The rows are grouped in 4 different ways at once. Each group adds its own fixed numbers to the row, and there is some noise. The rows also spread widely along 13 directions, which tell nothing about the answers.
In the rows, 128 means zero.
Known rows, each followed by its group in each grouping:
[116  98 105 128 166 131 137 113 102 119 176 154 137 127 122  56  95 124
 133  99  73 132 135  94 164  81 149 173 142  89 108 152 107 107 180 212
 125] | gute U (1) E
[102 116 127 128  95 123 162 145 185 144 148 110 109  94 148 124 128 167
 106  86 155 132  91  99 165 159  73 116 205  89 140 103 147 110 101 102
  82] | gute T (0) J
[ 93  90 113  85 111 145  94 122 141 117 139 116 107 176 129 176 139 149
 127 107 141 148 107 141 108 103 127 128 109 113 161 116  63  68 116  88
  78] | gube T (2) J
[174 123 105 138 140 135 119 110 133  89 142 134  97 121 151 227 174 131
 114 187 148 118 119 130 104 198 178 131  80  85 119 134 163 135 101 138
 130] | gube U (2) P
[119 154 114 132 114 153 132  95 114 127 127  99 133 144 179 176 164 131
  82 189 135 181 130 144  83 138 133 159  95 165 165 135 170 125 130 129
 188] | pamu G (1) E
[142 109  99 113 148 103 125 139 105 102 123 153 105 141 124 118 166 142
 151 131 147  80 115 143 103 159 160 139 121  77  62  84  87 136 117 132
 141] | pamu G (0) B
[ 86 106 100 125 117 152 152 149 123 103 123 135 136 155 109 166 162 158
 110  87 142 122  87  56 172 160 124 120 136 105  89 128 126 154 142 123
  95] | bur U (1) B
[136 123 100 154 119 153 126  72 165 117 120 135  99 114 131  97 108 140
  72 164 126 167  55  86  98 176  54 143 170 136  84  83 131 139  81  84
 148] | bur G (1) P
[109  93 114 127 139 177  96 138 147 109 134 116 105 197 151 215 152 110
 130 119 136 202 133 154 101  77 167 130 110 150 166 153  72  80 134 106
 143] | gube U (0) B
[105  80 115 121 149 168 135 154 149 117 121 181 137 156  93 139 141 100
 136  74  61 153  88  81 187 102 138 151 132 109 102 144  68 144 181 146
  98] | gute T (1) J
[106 129 106 136 119  99 160 101 135 137 136  66 133 128 150 135 126 188
  87 157 151  94 109  92  86 174 117 120 143 135 148  97 188 105  98  80
  89] | gube T (1) B
[121 145 131 148 113 168 147 104 163 136 129 144 123 102 137  88 122 130
  89 126 147 185 106 109 145 131  64 147 168 119  97 132 130 142 130 132
 161] | bur G (0) E
[ 80  87 102 123 149 125 162 153 125 104 123 115 154 163 118 157 151 134
 122  97  62 100  64  52 153 159 151 137 134 132 129 119 142 142 158 128
  79] | bur T (1) B
[197 139 124 115 140 120 137 116 108 156 148 193 140  37 145 105 199 114
 137 186 105  98 151 179 121 174 197 182  94  87 120 145 148 165 152 167
 191] | pamu G (1) J
[139 131 137 103 108 114 125 101 123 159 138 157 136  83 156  56 136  84
 120 142  62 140 104 181 135 113 111 193 143 132 156 107 103 112 150 150
 156] | gube U (2) J
[123 142 152 139 131 138 169 109 144 137 107 173 177 112 101  97 140 129
 119 107 138 108 155 110 162 103 126 139  85  97  83 179 119 151 201 147
 101] | gube U (2) B
[107 120 112 140 137 132 131 130 131 128 116 111 138 215 122 149 104 100
 123 129 122 156 141 120 135  81 111 153 119 156 118 111  91 104 144 140
 118] | bur G (2) B
[151 107 119 120 165 124 103 105 149 113 151 136 104 166 135 177 117 105
 151 147 118 134 150 163 118  96 155 157  76  95 146 153  94  74 125 168
 102] | bur G (0) E
[ 95 147 166 167 135 114 199 146 162  93  96 125 174 131 180 117 134  91
 102  95  99 131  85 115 144 123 102 141 125 113 111 139 162 169 192 192
 152] | gute G (0) P
[167 147 133 158 142 130 165 102 161 142 122 143 129  56 149  84 157 172
 104 173 181 106 130 137  67 176 139 122 135 100  85 123 164 152 122  88
 164] | gube G (0) P
[133 145 122 113  92 175 114 104 119 128 118 158 142 143 142 191 171  86
 109 159 121 190 136 154 154 128 125 179  78 136 144 162 118 150 153 163
 169] | gute G (0) J
[136 120  98 143 151 153 120 125 106  97 149 148 128 147 164 129 136  67
 121 155  59 179 107 124 134 123 154 192 134 139 126 126 118 145 151 208
 202] | gute G (0) J
[147 113 100 110 136 130  97 128 104  95 138 121  92 158 155 187 177 160
 131 157 195 117 132 175  57 156 185 121  85  87 104 100  97 107  99 108
 152] | gube U (2) P
[ 90 133 147 135 115 112 141 139 126  79 155 129 135 164 180 127  96  82
 108  74 100 165 110 135 186  71  93 161 131  82 132 143 118 106 175 252
 138] | gute U (1) P
[123 126 127 114 124  98 118 128 144 112 105 117  76 177 142 141 134 142
 125 119 187 122 110 176  96 118  90 119 123  87  70  56  67 100  91  98
 122] | pamu U (1) E
[ 88 104 108 126 151 169 135 150 110 111 120 138 132 182 119  99 142 140
 122 100 129 164 117  96 112  95 141 137 145 143  77 114  72 137 172 116
 160] | pamu T (0) E
[111 136 126 107 122 113 157 125 104 134  78 139 166 166 108 125 166 125
 119 141 125  95 124 127 124 138 128 148  78 139  77 107 118 163 175 108
 120] | pamu T (0) P
[178 137 118 139 155 106 128 111 127 107 101 149  93 137 149 149 166  88
 132 187 118 116 113 191  84 167 146 160  94 108  69  71 111 154 109 137
 185] | gute U (0) E
[112 155 150 140 104 130 185 150 164 149  98 127 131  92 143 118 172 185
  96 109 206 116 120 128 115 164  99 101 146  92  76  96 151 168 133  81
 141] | gute T (1) E
[144  89  73 115 151 120  91 131  96 144 148 111  93 185 138 140 130 126
 145 168 105 149 140 168  82 111 164 167 145 145 135  72  77  77 102 111
 149] | gute G (2) P
[158  94  78 144 173 160 139 129 138 158 128 155 115 147  66 159 142 137
 144 160 105 122 159  72 165 147 169 150 129 123  81 139 119 133 136 109
  84] | gute G (0) E
[120  77  99  98 131 140  98 161 126 142 176 128  85 147 131 135 140 174
 152  94 178 144 148 152 129 102 155 124 167  85 129 114  66  61 107 105
 110] | bur U (0) P
[115  67  91 144 179 176 115 134 129  89 165 146 118 179 106 143 112 138
 138 100 111 151 127  61 137  91 182 129 131 107 100 170  81 100 161 148
 103] | gube U (0) P

New rows, each followed by its group in each grouping:
[124 127 149 120 128 130 157 169 155 155 119 153 127 114 139 134 160 106
 128 106 106 150 130 149 171 109 131 149 143 113 125 128 111 137 165 140
 140] | pamu T (1) E
[133 131 133 138 140 133 164 104 141 164 129 145 172  70 122  61 158 185
 118 137 160  98 145 124  81 139 153 132 122 116 111 145 144 138 160  90
 135] | bur G (2) B
[ 91 145 139 185 155 148 187 109 167 100 124  94 158 137 176 103 115 156
  79 130 151 147  99  76  77 130 114 120 142 141 118 141 183 145 154 133
 162] | bur G (0) E
[ 73 147 149  74  76 109 142 140  97 127  90 129 160 144 163 126 195 131
 112  99 143 122  87 191 109 129 105 145  94 123 127  87  98 146 156 115
 163] | bur T (1) B
[113  99 108 120 137 150 105 142 129  90 153 125  86 165 174 208 154 104
 122 126 102 183  96 142 130 120 151 147 125 114 160 128 108  99 119 160
 153] | pamu U (1) E
[187 129 105 156 162 115 132  86 153 152 151 130  98 116 119 124 104 149
 126 192 156 115 182 139 102 138 140 150 120  96 101 120 140  97  98 131
 112] | gute G (2) E
[135 127 125 155 152 153 141  78 119 132 125 146 165 120 157  83 130  97
  95 167  65 175 120 139  81  98 146 181 103 173 135 153 138 138 187 145
 199] | gute U (1) P
[144 101 117 125 156 138 109  52 136 143 146 160 139 123 104  71 104 129
 130 146 104 138 150 137 100  76 140 165  93 132 129 172  86  80 160 123
 115] | pamu U (0) B
[137 130 112 138 118 130 139 147 137 101 131 141  98 143 139 188 158 132
 118 119 172 135 125 127 160 160 123 127 130  74  82 112 127 146 112 154
 133] | gute U (1) B
[152 107  97 128 142 141 141 122 136 182 161 139 115 105  94 147 138 165
 127 152 130 122 178  92 177 139 157 145 140 109 129 154 151 107 131 112
  79] | pamu U (1) E
[116 166 152 139 115 143 151  84 144 120 123 116 148  97 191 119 151 156
  82 154 177 155 130 165  55 123 122 132  91 120 146 150 163 124 142 128
 184] | gube G (1) E
[ 81 127  99  99  80 117 153  90 108  96  95 115 144 148 113 152 150 173
  87 120 144  83  57  68 144 203  64 126 101  94  92  93 150 153 120 110
  59] | gute G (2) P
[ 90 147 149 157 127 138 182  98 149  73 107 145 159 137 138 110 116 125
  86  87 123 130  81  67 159 126  76 131 103  85  69 147 150 170 183 185
 115] | gute U (1) E
[152 112  75 122 163  94 142 156  69 156 120 125 135 154 107  85 167 154
 149 176 129  65 147 127  93 168 183 159 136 125  50  51 115 153 129 112
 149] | bur G (2) P
[101  92 110 117 137 137 138 104 142 137 136 103 146 130 149 134 148 141
 108 147  73 132  72 103  86 153 146 152 134 168 188 118 150 107 129  83
 114] | bur T (0) J
[142 109 123 121 163  52 132 114 129  80 133 117 108 160 149 122 111 117
 146 128 120  50 102 153 106 140 138 139  95  58  95  86 109  93 118 171
  77] | gube U (0) P
[110 148 159 139 107 151 165 143 156 131 121 144 153 109 156 127 147 123
  97 102 143 164 129 129 154 106 108 134 128 117 121 157 139 146 178 147
 150] | gube T (1) P
[110 132 133 128 118 130 137  79 164 117 111 129 134 124 151  86 111 128
  92 129 117 142  78 126  91 121  72 148 126 124 124 108 106 116 128 104
 124] | gube G (1) J
[159 109  89 109 137 144  97 102  98 151 182 140  89  88 162  94 155 164
 123 173 145 155 147 186  69 134 172 163 149 107 136 106 112  89 100 124
 202] | gute U (1) E
[110  79  96 129 142 171 103  83 144  93 160 154 106 155 104 118  90 140
 110 105 114 167  95  61 149 107 102 136 139 108 105 164  86  92 135 138
  83] | pamu U (0) P
[120 107  85 108 138 154 118  93  91 110 140 123 130 147 136 187 170 150
 108 175 107 136 115 114  89 167 180 152  72 128 147 136 150 125 131 123
 132] | gute T (1) E
[142 147  99 135 127 107 144 124  87 130 133 101 139 154 166 146 157 113
 108 185 118 126 144 144 113 153 158 172 113 143 119  86 162 146 129 166
 181] | gute U (1) J
[ 85 147 110 115  96 168 153 111  91 138 158 101 161 129 154 135 149 174
  83 137 159 160 148  94 135 136 127 146 127 135 149 157 182 132 159 149
 148] | gute T (0) E
[170 143 142 161 153  78 154 111 154 141 186 122 132 100 167 128  94 102
 128 148 107 119 192 152 172  92 151 166 117  88 168 179 177  81 153 235
 115] | pamu U (1) B
[126  68  74 129 183 122 123 159 116 102 180 127 106 162 118 105 105 131
 150 107  71 102 111  68 140 124 184 151 175 100 107  99  96  98 135 166
  94] | gube T (2) J
[155 150 161  99  89 128 151 130 152 185 115 186 131  59 126 129 174  97
 124 130 107 142 145 192 198 138  97 171 120  92 137 138 130 149 156 150
 129] | gute T (2) E
[112 142 172 102  75 121 147 134 173 151  91 155 124  83 158  93 170 109
 110  92 134 142  79 195 141 133  64 138 151 104 123  88  85 136 136  93
 141] | gube U (2) J
[ 88 117  88 135 106 172 154 135 105 133 172 102 133 106 148 108 137 193
  77 118 152 156 110  47 144 160 129 128 196 126 125 130 175 129 133 116
 139] | gube U (1) P
[112 101  72 132 114 177 118  82 125 111 163 118 115 123 130 125 120 160
  82 152 110 174  80  48 117 172 104 151 167 143 132 121 150 123 102 111
 132] | gute T (0) J
[138 121 123 146 140 149 144  95 176 182 126 141 142 140  78  86  92 163
 119 131 170 142 189  93 142  75  98 134 130 131 100 162  95  96 151  85
  71] | pamu G (0) J
[136 152 119 117 114 151 144 100  89 159 136 141 153  88 150 109 182 141
 102 179 131 149 153 146 116 150 154 169 110 145 134 144 166 151 159 130
 190] | pamu U (0) E
[113  99  84 129 147 119 133  76 110  92 136 120 136 152 114 112 121 153
 108 147 105  94  78  65 101 172 126 143 110 119  96 101 139 124 121 123
  92] | bur U (2) B
[164 147 110 142 132 124 142 157 111 133 101 145 116 173 123 193 172 108
 129 166 160 130 172 153 150 142 153 146  96 112  59 100 121 165 139 148
 157] | gute U (1) P
[106 114  95 120 109 163 115 128 132 122 145 121  88 155 140 173 132 133
 101 127 134 185 110 105 158 133 100 142 156 125 128 115 117 109 107 127
 128] | pamu U (1) E
[101  81  87 103 121 157 108 133 132 140 109 123 107 173 110 177 169 169
 131 121 147 147 102 131  95 135 136 123 129 135 123 100  66 103 106  38
 105] | gute G (1) B
[124  99 120 128 155 156 128 145 123 121 171 139 120 110 174 135 158 121
 137 114 103 171 132 154 124 107 185 153 142 108 163 156 122 106 160 170
 176] | gute U (0) E
[ 82 142 107  94 104 116 146 141  62 138 145  98 156 141 166 107 161 143
 114 132 122 119 120 140 132 136 133 170 132 128 143  95 148 129 154 171
 160] | bur G (2) E
[128 130 118 112 100 136 123 109 139 110 123 152 117 130 123 182 152 129
 101 137 144 134  92 120 152 173  99 137  95  91 103 125 132 142 116 132
 108] | bur T (1) P
[ 77 115 117 136 137 142 160 155 112  81 152 121 149 126 177  99 148 131
 104  98  94 136  70  73 128 150 144 141 166 123 125 118 153 159 169 174
 168] | pamu T (0) J
